There are 8 hidden switches. A switch that is on adds its own fixed numbers to the row, and there is some noise. The rows also spread widely along 9 directions, which tell nothing about the answers.
Known rows, each followed by its switches (1 for on, 0 for off):
[ -7  13  10  -7  -6  -7 -31 -19  11   2  26  14  16 -27 -16   4  19  17
  -3  20   2  13   7 -15  -2   3 -28 -22   5] -> 0 1 0 0 1 1 0 0
[ -1  -5   3 -12 -10   0 -24  -6   6  14  -4  10   4 -17  -6   4   3  17
  -1   9   4  20  -6  -8  11  12   6 -20   5] -> 0 1 0 0 0 1 0 1
[ 25  -4  26 -21  12  39  -4 -18  21  -9  18   3   1 -55 -20  45  11  34
 -49   4  10  32  20 -24  -3  10   3  13  10] -> 0 0 1 1 1 1 0 0
[  7 -45 -15   4  -2 -32  -1   0  -9  13 -12 -21 -20  -6  46  -4 -29  -9
  26 -11   4  28  -3 -13 -15  23  45 -16 -13] -> 1 1 0 0 1 0 0 1
[  3  -5  17 -25   2  12  -8  14  16   4  -7  19   1 -26   4   9  22  16
 -14 -13  19  18  -3 -29  21  36  39  -8  13] -> 1 0 1 0 1 1 0 1
[  5  16   1   0 -21   9 -18   0  13  25   0  -1   1 -37 -17  24   3  12
  -2  48   3  14  27 -33  19  15   7 -14  11] -> 0 0 1 0 0 1 0 0
[ -9 -11  -9 -17 -21 -10 -19 -16   0  -2   5   7  -5   3  20  -4 -11   2
   8 -22   6  28  -8 -13   1  22   2 -22   2] -> 1 0 1 0 1 1 1 1
[-15  16 -15 -43 -42  -1 -18   1 -12  -7   2  21  12  15   3 -15 -14   7
  12 -30  24  37  -9  -9   9  21   8 -22   3] -> 0 0 1 1 1 0 0 1
[-25   2  -1 -10  17  22 -16  12  21   0 -22   7  -1  17 -17  -6  28  39
   3 -18   5   7  18   5  18   5  -7   3 -17] -> 0 0 0 0 0 1 0 0
[  8 -22  26 -13   1 -11 -20  10  11   0 -16 -13 -13 -26  -7   0  40   4
 -17  32   3 -12  16  -4  22  31  16  -9  30] -> 0 0 0 0 0 1 1 1
[-13  14 -13  -2 -10 -18 -13  -3   1  24 -13  13   1  -9  25  -5  -6  -3
  28  12   3   7  -5 -31   2  11   6 -32  -8] -> 0 1 0 0 0 1 1 0
[  6 -20  10  -5   1   8 -27  13  16   8 -27 -29 -18  -4 -26  -3  31  26
  -3  12  -5  -4  19  24  18  23 -21  -5  18] -> 0 1 0 1 0 1 0 1
[-18 -14   4  -5  19 -13 -17  -9  14  -5   1  16   9 -15   5  -1  24  18
  -6   2   2   2  17 -17  -3   4  12 -12 -16] -> 0 0 1 0 0 1 0 1
[  1  -5   8  -1  28   2  -3 -15  13   4   0   2  -1 -20   9   6   6  18
  -4  -3  -3  15   5 -20 -13  -2   4  -6 -19] -> 0 1 0 0 0 0 0 0
[  6 -12   1  -3   6 -13 -14  -7   4  -3  -5 -11  -6 -14   5  -3  10  10
   2   6  -5  10  12  -9  -2   9   7 -10  -3] -> 0 1 1 0 0 0 0 0
[ 12 -38  -6  13   8 -27 -16  -8  -3  10 -15 -26 -19 -14   7  -4 -14   8
   2  27 -20   6  11  10  -7 -11  10 -13 -10] -> 0 0 0 0 0 0 0 0
[  2 -18   5   3   8  -4 -17   4  15  16  -3  -9   0 -25  -4  12  12  22
   2  17   1  15  16  -6   2  13  13 -10  -7] -> 0 1 0 0 1 1 0 1
[ 10 -20   8 -10  -4 -22 -13 -29  -3  -6  18  -9 -12   1  15  -7 -16 -12
 -11 -10  -4  15  -6  -2 -15  -1 -20 -18   4] -> 0 0 0 0 1 0 0 1
[-13 -24 -28  33  -5   0 -30  -9  16  16   0 -28  -4 -16 -13  17  -6  46
  31  26 -13  34  41  18 -21  -9 -25  -6 -37] -> 1 1 0 1 1 1 0 0
[ 17   8  33   8  35 -31 -10 -25  26  13  14  -1  -3 -37  26  -1  29 -26
  -7  13  -6 -32  -3 -44 -20  12 -31 -28  10] -> 0 1 1 0 1 1 1 0
[  4 -14  15   0  -1 -43 -50  -8  11  10   5  -5   8 -16 -24 -26  29  11
  -2  29 -18  -4  -8  30  -1  -7 -33 -38   4] -> 0 1 0 0 1 0 0 1
[ -8  -8  -7  -4   8  -5 -27   9  14  12 -22   8   9 -26  -9  -1  21  33
   6  18  -1   7   9  -1   4   2  13 -17 -17] -> 0 1 1 1 0 1 0 0

New rows. What belongs after each?
[ 17 -21  -1  17   5 -12 -21 -27   6   9  10 -25  -7 -33  -9  15  -4  15
  -3  39 -17  22  20  -1 -17 -12 -16 -10  -9] -> 0 1 0 0 0 0 0 0
[-26  20 -16   8  11 -12 -19  -4  13  19   2  20  22 -11   3  -7   6  23
  27  16   3  16  12 -25 -14 -14   0 -21 -40] -> 0 1 0 0 0 0 0 0
[  0  -5   5 -28 -26   8 -27  -2   1  -5  12   9   6 -22  -9  10  15  21
  -5  -6  16  38   1  -7  20  39  11 -14  20] -> 1 1 1 0 1 1 0 1
[  3  -8   3 -21   5  16  -8  -8   8  -5   4  -1   4 -11  -2   7  -3  28
  -9 -26  10  39  -1   1 -13   8   2  -1 -13] -> 0 1 0 1 1 0 0 1
[-21  21  -4   7  41 -15  -7  13  35  30 -22  11   7   0  23 -16  29   8
  29  -6   1 -20   7 -33  -8   7  -1 -25 -34] -> 0 1 1 0 1 1 1 0
[-32  28   6  -7  18   1 -15  -8  24   5   1  35  19  -6   2  -6  30  19
   6  -1   7  -3   9 -29   1  -3 -13 -17 -19] -> 0 0 0 0 0 1 1 0
[ -9   9  12  -9  19   0 -13   5  19   3  -3   6  12 -24  -4   0  31  20
   1   8  13   5  20 -21  -5  14   6  -3  -7] -> 0 1 0 1 0 0 0 1
[  7   9  -3  11  10 -10  -5   0  19  26   7 -12   9 -33   8  12  -3   5
  13  21   0  15  19 -33 -23   4   2 -16 -23] -> 0 1 1 1 1 0 0 1
[ -2 -14   8   0  21  -3 -16   0  23   6  -4 -10   3 -10 -14  -3  16  25
  -7   3  -3  10  19   7 -14  -7  -9  -5 -22] -> 0 0 0 1 1 0 0 1
[-26 -15   5 -13  47 -10  -4   2  22 -26 -10  -8  -1  21  17 -21  45  15
   8 -48   6   0  20   0 -16  19   2   4 -29] -> 0 1 1 0 1 0 1 1
[  5   0   4 -15 -12   4 -13   9   6   3 -12 -19 -11  -7   3   6  10   6
  10  -4  13   8  19 -17  10  34  -7  -8  18] -> 0 1 1 1 1 1 0 0
[ -9  -2   2  -9   7   0 -21   5  18   9 -18  -4   0  -9  -6  -1  30  20
   4   6  -3   6  10  -5  12  19   0 -14  -2] -> 0 1 1 0 0 1 1 1
[-17  -4 -16  15  -7 -39 -32  12  10  32  -5   9  11 -21  15 -12  11   9
  36  27   2   6   9 -17   1  16  19 -35 -23] -> 1 1 1 0 1 1 0 1
[-12 -11   9 -10  23  -5  -4 -11  11  -1   8  27   8 -28  26   6  14  20
   1 -21  19  22  -4 -33  -9  15  31  -8 -14] -> 1 1 0 0 1 1 0 0
[ -2   1 -10   2 -34   3 -18   1   5  14  -1 -24 -11  -4 -10  15  -4   2
  14  30   0  17  40 -17  16  22 -11  -9  15] -> 0 0 1 0 0 1 0 1
[-26   9  -5  -4  14  -7 -13   8  16  12  -6  18  14  -7  12  -3  21  18
  18  -3  11   4  14 -31   3  15  18 -16 -22] -> 0 1 1 0 0 1 0 1
[  3 -19  12 -12   7  -2 -32  17  22   8 -20 -12  -6 -10 -27  -4  40  31
  -9   7  -5   5  10  23  21  24   2 -10   8] -> 0 1 1 0 1 1 0 1
[  9 -26  -4  -3 -17 -11 -25 -33  -3   8   9  -1  -9  -2   2   4 -30   5
 -11   0 -14  23 -18   5  -6 -14 -25 -27  -1] -> 0 0 0 0 0 1 0 1
[  9  -7  38 -17  32  12   6   2  26  -6  -7  -8 -19   4   8  -3  33  -5
 -21 -35  16 -21   8 -18   1  28 -20   2  18] -> 0 0 0 1 1 1 0 1
[ 22 -47  28 -14  -6 -13 -35  -5   9 -13 -15 -28 -22 -21 -26  -2  35  18
 -32  24 -14  -7   7  40  14  13 -20 -10  36] -> 0 0 0 1 0 1 1 1
[-15  12  -2   1   2  -1 -22  16  20  20  -6  -4  11  -8 -19  -7  23  27
  16  17   4  17  22  -3   5  11   0 -11 -17] -> 0 1 0 0 1 0 0 1
[ -6  18   4  -9 -26   8 -20 -12  12   9  11   3   4 -13 -15  13   9   6
  -2  23   5  17  18 -20  10  15 -25 -14  15] -> 0 0 0 0 0 1 1 1
[ 37 -29  12   4  21   9  11 -13  16  24  -9 -18 -22 -25  21  17 -33   3
 -18 -19  -8  21 -20 -13 -25   0  12  -9 -12] -> 1 0 0 1 1 0 0 1
[ 16 -37   6 -19  23  15   3   4  10   7 -21  -7 -18  -7  12  10  -4  23
 -14 -34   6  24 -13  -2   3  23  35   1  -5] -> 0 1 0 0 1 1 0 1
[-12   7   8 -27  19  22 -13   0  14  -6  -9  21   9  -6  -9  -2  21  40
 -10 -27  10  27  -6  -5   7   7  15   0 -16] -> 0 1 0 0 0 0 0 0
[ -4 -16   4  -3  21  -7  -2  19  16  18 -31  -5 -18   6  16 -10   8   8
   5 -12   3  -8   4 -12  11  15  24  -8  -9] -> 0 0 0 0 1 1 0 0
[-12   4  22  -6  43 -41 -14  -2  20  -1  -2  20   8  -5  21 -35  36  -5
   1 -12   1 -32  -6 -20 -13  -2  -1 -27 -15] -> 0 0 1 0 1 0 0 0
[ -3  19  -5 -32 -28   9 -31  22   1  12 -27   5   2   1 -27 -14  18  26
   6   3   6  22  -7   7  38  26  14 -20  16] -> 0 1 1 0 0 0 0 0
[  3 -64  -7  -1  13  -8 -35  14  12   0 -44 -26 -21  -4 -16 -13  25  49
   2  -5 -20   8   4  55  10  11  12 -10 -12] -> 1 1 1 1 0 1 0 1
